The rows of a group lie close to one hidden flat surface of 12 dimensions, which passes through zero. Surfaces can cross.
Known rows, each followed by its group:
[  9 -32   2  -5 -16   6 -17   2  -3 -11   3  -3 -13  -4  24  39  19] => j860
[ 17 -31   0 -17   3   9  -8 -24  29 -32  -3 -29   9  -7   0  20   9] => j984
[  9  34  28 -10 -49 -25   7  -7  -3  19  28 -12 -11  11 -11   3 -45] => j347
[ -8  -1 -33  34   2   0 -11   5  34  14 -41 -39 -26   8  10   9 -10] => j347
[ -4   7   2 -46  22 -30   8  20  -9  -4 -32  38 -15  10 -13 -28 -22] => j945
[-22  -3   5  -1 -21 -16 -18  10  -7  11   2  20 -14  15   9  -5 -17] => j860
[ -1  14 -14  17 -23 -11 -16  -2  22   5  -1  17  33  17   3   6  -5] => j945
[ 28  24 -34   8 -14 -21   6  12  35 -14 -12   4  43   9  15  14   9] => j945
[-17  11 -19  -9  -7 -16  17 -12 -20  19  27   1  -8 -14  17  18 -14] => j806
[ -6   1 -20  11 -23  -1 -13   1   1   1  -4   6  -7  -6  14  43  -9] => j860
[ -4  23   3  27 -17 -19  29 -19 -15 -21  27  22  24  -6 -14 -14 -17] => j984
[  7  18 -14 -45 -32  -4   6 -17 -31   9  31 -10  26  17   7  43 -25] => j347
[ 14  -1   8  10 -16   1  -7  10  17   0 -11 -16  -6   6  -2  -4   4] => j984
[-18  12   9  24   5  -4 -10 -33  12 -39  25  17  26  -8 -15 -26   8] => j806
[ 13  20  -9 -49  -9   9 -12 -30  29  14 -17 -55   9   2  -3  23  -5] => j945
[-10  -3   2  25  17   8 -29  -6  28  21   1  31  39  13  12  23  18] => j945
[-18 -21 -23 -56   4   4 -34  31 -22   8 -36  -5 -63   8  15  10 -11] => j806
[ -7 -28 -16  70 -24  44 -40  18   9  -9  -1 -44 -34  -1  11  13  22] => j945
[ -3   3 -10 -14   4  -6  20   4  -8  52  21 -23 -21  -7  -5 -31  -7] => j347
[ 13 -13  39 -18  33   9  18 -16   7  31   7  -6  -7 -17  -9  11   7] => j860
[-17  20 -14  11 -36 -16 -29  18  22  16 -23  -2 -24  18 -13 -26 -35] => j347
[  6  -9   3  -7   2  12  17  22 -29 -52 -26  22   2 -11  17  14   6] => j945
[ 24  12   4  -7 -33  -3 -21   9  42   9 -18 -15  25  25  -1   5  -6] => j945
[  8  67  20  25   1   5  -3  -9  33   3  29   9  55  13 -23 -15 -15] => j806
[ -2   4   7 -65 -26  -2  -9 -47 -36 -21  -3 -27  -5  -4 -23   4   4] => j984
[-11  17  -6   1  23   3  11  -6 -10  16  -7  29  14  -8 -16   3 -20] => j860
[ 13  -3  44 -44  15   0  -9  14   4  13  12  -9 -36  -5  16  23   5] => j806
[-12 -33  -6   4  16 -24  -6   1   2  -3  -8  36  -5   2   6 -12  17] => j945
[  3  15  43  39   4  -1   5  -2  15  50  -4   6  10   2  -2 -20  27] => j984
[ 10   4   1 -25  -4  -2   5 -11   2   2 -23 -29  -9  -8   1  -2  17] => j984
[-18 -20   2  -8 -25   4 -15 -17  -4   3 -14  11  23  11  -5 -11  -9] => j945
[ 18  20 -33  11 -34 -12   4  24 -10  -5  31 -11  -1  11  -1  -5  -4] => j945
[-10 -35 -32  -7  23  28  -1  22 -35  44 -19  38   2   0 -36 -23 -10] => j860
[ 11  11 -15   8  11  10  37  48 -60  -1  21  22  -3   2   4  -3  -6] => j806
[ -5  13  -6 -14  58   9   9  27   8  50  -7  32  22  -2  32  13  14] => j806
[-21  10 -16 -40 -39   9  -3 -15  -5  32 -17 -11  18  -8  46  60 -24] => j945
[ 16 -58   7  19  -4  34 -12  13 -33 -19   8 -44 -46 -10  -6 -24  59] => j984
[ 10 -15  19 -20 -43 -21 -13  13   4  -4  11  28  -4  -4  12  -4   6] => j347
[  6 -29   8 -74  33   7 -12 -28  25  16 -41 -25   6   1  -3   2  21] => j984
[ 18  10  -9   8   9  16  11  -3   8   4  -5 -27   8  -6   3  21   9] => j806
[ -5  15   1  18 -22  -3 -11 -13   8  -5   4 -16 -13  -2  -1  14  -8] => j984
[ -6 -10   1 -17  59  27  11  -1 -17  69  32  -2   6  -8  27  28  26] => j347
[ -5  -1  -7 -28 -36 -32  10 -12 -16 -22  19  17  28   9  24   3   1] => j860
[  2  29   0 -16   1   3  -5  -9  19  27   0 -29  -2   6 -14  -6 -16] => j806
[21 21 12 13 24 17  8 39 16 33 12 -3  2  9  0 -8 -8] => j984
[  4  33   4  41  34  14  13   0  19 -26   7   0  36  -1  -6 -21  17] => j860
[ -1  -9  40  22  25  -2   9 -20  24  15 -14  23  24  -1  -3   4   6] => j806
[ 32  30  25   1  -6  29  -1  31 -31 -25  18  -1 -18   5 -24  24 -19] => j860
[  0  10 -21  -6 -30  -8  -9  13   3  24  13 -31 -21   7  19   7  -7] => j860
[ 11 -22   4  44  11   1  45  10 -19  -5 -25  14   6  -4 -10 -14   2] => j806
[-14 -15 -16  -8 -14  -5 -13   6 -13  -1   7   5  -5  11  14  -8   4] => j860
[ 23   9   9  13  -1  -8  21  22   7 -31  -7  -3 -16 -18   8  -1   7] => j347
[ 12   1  16  -2  18  11  -1   9  21  45  -5 -14 -12  -3   0   9   1] => j860
[  6 -30   5   5 -22  -5 -16  21  16  -1  -5  -7 -29  16  -9 -22 -21] => j984
[ 26  42  -7  -3 -29 -25  28   8  16 -27 -11 -14   5  -8   9  22 -23] => j806
[  9 -26   8  -3  32   5  14  -4  15 -15  -5   2  10  -8  -2 -10  12] => j984
[-19 -21 -19  -9  20  13 -24 -19   4 -11  -8 -24 -27 -16  10  17  21] => j806
[ 14  20  45 -31  10  16   5  26 -20  -6  -3  32  12  11   5  21 -16] => j945
[  2  43  30 -24   7  -3  11 -29  -3   8  37 -16 -14 -26   6  46 -12] => j347
[  4   5  10  -8   7  -2  21  -8 -17 -15  12  14  22   0 -13 -18  -1] => j347
[ -4  13  12 -67  -8 -29  10  -4 -21 -18  15  -8 -10   7  30  -1  -4] => j860
[-38  30  -7   8  -2  24 -48 -25 -24 -18  54  13 -20 -25 -17  10   5] => j347
[ -4  30 -16  16  -7  13  -9 -23   6 -18  26 -27   7   0 -22  10 -22] => j984
[-23   1  33  18  38  13 -14  -1   1  36 -18  18   2  37 -10  14 -30] => j347
[ -4   7   8   1  31  10   1  -8   7 -17 -19   3   1  -3 -18 -12   0] => j347
[-10 -40 -21 -28  18 -13   5  -5  12  20 -49  -4  -4   3  12 -11   6] => j347
[ -8  -5 -10  25  -5  22 -38  13  11   4  -9  -6   1  23 -16 -18   2] => j806
[-19   1   3  61   8  16   4  27   4   4 -18  53  42  11   7 -20  -2] => j945
[-11  26  24 -22  -5  -5   4 -35  -8  10  22 -19 -10   7 -51 -35 -41] => j984
[ -5   4  41  -4   6 -12   8 -24  -5  24  51  -4  -9 -11  29  36   7] => j860

New rows. What belongs after each?
[ 10  -1  10 -21  -4  14 -24  41 -16 -20   4 -10 -38  16 -18 -35  -5] => j806
[  1 -10  -9   4  20   3  -9 -11  13  -1   0 -13  -2  -5   3   5  20] => j945
[  1 -23 -15 -20 -41 -13   9 -45 -30 -48   6 -20   9 -14  -9  -2  19] => j984
[ 12  15   0   0   1   8 -14   1  29  -9 -12  -8  18  -4   5  14  14] => j347
[-29  -4 -15 -26   6  -3 -46 -34  35 -22 -25  -2   7   1  -1  -2   7] => j806
[ -8  38 -30 -14 -16  12 -11 -15 -27 -20  37 -19   4   0  -8  31 -24] => j984
[  5  46  -3  24  -2  11   3 -15   3  -7  12   1  41  -1  -2  17   9] => j984
[  5  13   1 -25  10  30 -39  14  11  20   3 -14  -4   6  -6   4  12] => j347
[ 28   9  38 -17   6  22  24  18  -5 -13 -11 -14  -1 -10  11  18   0] => j945
[ 30 -31   0 -43 -15   7  12  15 -38 -17  -2 -18  -7  -7  13  -2  37] => j984
[-21  33 -26 -12   0 -12  -3  17  -9   4  16   8  19  19  25 -19  -3] => j860
[  7   8  33  -2  -7 -25  22   9   2 -26   7 -18 -16  13  -7 -64   1] => j860
[ -3  10   3   1   3 -10  25 -12 -26 -34  25  41  33  -7   0  10  -8] => j984
[ 14   5  11   9  -1   3  39 -17   6 -29 -13 -19  14 -28  13  12   6] => j945
[ -1  10  -4 -15  16  -4  -7  -8   0  -4   3   7   8   6 -15  -7   1] => j945
[  6  -2 -14  -4 -13 -23   3  17  31  25 -16   1   4   0  27  -6   3] => j806
[ 28   4 -27 -36  10  -4   3  56  20  -5  -6 -22 -14  -3  16 -44  22] => j806
[ -9 -27  14  33 -18  20 -63  -7  38 -12 -18 -18  -3  27 -12 -12  18] => j860
[-22   0   9 -12   5 -26   4 -30  17 -17 -29   9 -15  -9 -12  -8 -25] => j984
[  7  -5  26  -7  -8 -10  -5  -2   6 -42  -4  10   8   2  22  21  14] => j860
[ 25 -22 -19 -11 -15  -3  30  21 -28  -2  -9 -27   2  23  16  21  -8] => j347
[ 2 -8  4 -4 18  7  8 -7  5 16 -2 -9  5 -5  0 -9 16] => j984
[ 15  11 -35 -17 -34   0   4  35 -34  14   4 -14  -6   7  17   3   8] => j984
[-38   9 -35  11  13 -31  15   7  -7 -14   4 -32 -47  -8  32 -54  10] => j860
[ -8   0  13  33 -31  17 -48  11  -3 -38  18  -3 -14  23 -37 -43  -7] => j806
[  8 -17   2  48 -34  -6   7  -2  -2   7   3  20 -14 -19  -9  40 -20] => j860
[-21  26  43  13  15 -13  -7 -12   3 -25  12   1 -30   2  -2  -9 -13] => j860
[-27 -14   4  25  -9 -41  46   3  -4 -10 -33  41 -21 -31  38   4 -20] => j945
[  6  24   6  27  45  16  15  46   4  17   6  30  14   9  -7 -23 -11] => j984
[-11   5   9 -16 -23  -6 -14 -15 -10   1 -10  17  -4   7 -37  -1 -38] => j860
[-17  37  37  11  -2 -12  -4   1 -17  24 -15  14 -25   1 -10 -13  -8] => j984
[ -5 -59 -36  33  15  29 -23   7   6 -28  17 -31 -29  -9   2   3  19] => j984
[ 16  26  34   8 -14  16  -5   9 -30 -28  28  15  10  17 -27   7 -17] => j806
[-30  16  38  35  14 -15  -6 -38  33  23  14   8 -11  -8 -16 -16 -15] => j806
[ -6  -6   6  -9   6 -18   2  -7  37  35 -12  -8 -14 -24  -8 -44   8] => j347
[-29  16  35   1 -10 -37  -4 -26  25  26   5   1 -16  11   1 -25 -25] => j860
[ 33 -20 -21  -5 -40  10 -37  57  27  -6 -23 -20 -20   5  14 -18  27] => j347
[-23 -10 -12 -20  10 -39 -16 -43  49  -2 -50  13   6  -1  -2   2  -4] => j945
[-15 -19  -6 -21  13  10 -22   0 -22 -12  33  -1 -20  -7   3 -16  20] => j806
[ 13   7   1   5   1  17  -2  21 -15  -7  22   6  25  17  -5 -17  11] => j860
[ -7  33  45  17   2  -9  -8   7  19   2   6  -6 -15  22 -19 -41 -20] => j860
[  7  41   9  -9 -10 -12   0   0  16 -16  16 -13 -17 -12  14  26 -13] => j806
[ 17  16  12 -21 -18   3 -15  13  20  51  25 -33 -15   9  14  20  -6] => j806
[  8  -8 -20   5   5  19 -15  21   8 -10 -16 -20  -7   7  -4 -10  10] => j984
[-31  17  -7 -27   0   4 -20 -47 -24 -29  34  -1 -16 -36  -3  26   4] => j347
[-12 -11  -7 -36 -13  -9  11 -18 -20 -20 -20  -6  -8  -1 -25 -36 -19] => j945
[ 23 -10  36  14   8   4   0  -4  31 -10 -21   6  12  -1  -7   6  12] => j860
[ -9   3 -31  33  16  33 -30  40   6  37 -19  16   7  18 -16 -14  -5] => j860
[  9  23  -7  15 -21   2  11   9 -25  -6   2 -24 -16  -7  -2  -7  14] => j984
[  1  17   3  19  20  -3  17   4   7 -17  -6   1  -4 -13   9   4   3] => j860
[-10  -1 -17  11 -12  -1  -1  -9   7  24  -9 -29 -21  -1 -27 -34 -18] => j860
[  1  -3  17  19 -20  -7 -11   5  15  33  22   1  -6   6  15  20 -10] => j984
[ 25 -43  22 -44 -27  -2 -28  26  18   2 -13  -5 -18  24  12  13  -7] => j984
[ -1  -2  -9 -15 -13  -2  -7 -13   2   7  18 -26   3   1  19  19  12] => j860
[ -8  -1 -29   7 -24  -7 -28 -23  32 -34  22 -29   2 -15  19   6  25] => j806
[ 15  -5  25 -17  -7   4  -3  11   7  -8 -24  -4   1  11 -12 -19  -9] => j945
[-21 -16  -1  -8  19   3  -6 -18  -5  -5 -22  11   2   9 -22 -27  -7] => j347
[ -3 -15  23 -15  35  38 -21 -20  -3  22 -38  -7  14  22 -36   4  -2] => j806
[-10 -23  24 -38  51  25 -10 -21 -27 -11   1   9   0  -2  -5  22  17] => j347
[ -4 -14 -32 -12  14  -6 -27 -19  21  -3 -13  -2  23  16 -28 -33  17] => j945
[ 12   1 -41  -8  -1   3  19   8  -9  -4  22 -24   2  -9  11   5   0] => j984
[ 15 -15 -30  -8   1  26  -7  33  -8  33 -13   0   5   7 -13  -6   1] => j860
[-20   1 -30   6  -5  36  -3  13 -20 -30 -44 -13 -11  -7  12   8 -11] => j945
[ -4  23 -26  -6  -9 -27  25  -6  18   4   0   0   7 -10  13  14 -31] => j984
[-37  -8  -5  -3  21   7 -36  -7   1   1   4  -8 -50 -10   3  -5   3] => j806
[  2  24  14  -6  37 -18  37 -10  12  10  20   4  -2 -31  25  16   6] => j806
[ -3  -5  28  19  -1  -8  -5   9   4  -1 -15  14 -19  13   5  15 -19] => j347
[ 10  22  -5   1  16  22  -3  -8   2 -48 -33   0  29   6 -22  12  -3] => j806
[  1  28 -11  11  -2 -17 -29  -3  11 -20  17  27  17  20 -17   8  -4] => j945
[-16  15  -2   4  22   4 -19   8  20   8   2   3  -7   0   0 -22   4] => j806
[ 20 -10  27  -2 -23 -27  46  -4 -22 -23  14  12   9   0  -8 -16 -12] => j347
[  3  13   5   0   7 -13  27  14 -20   7  -1  16  -2   8  16  24 -24] => j347
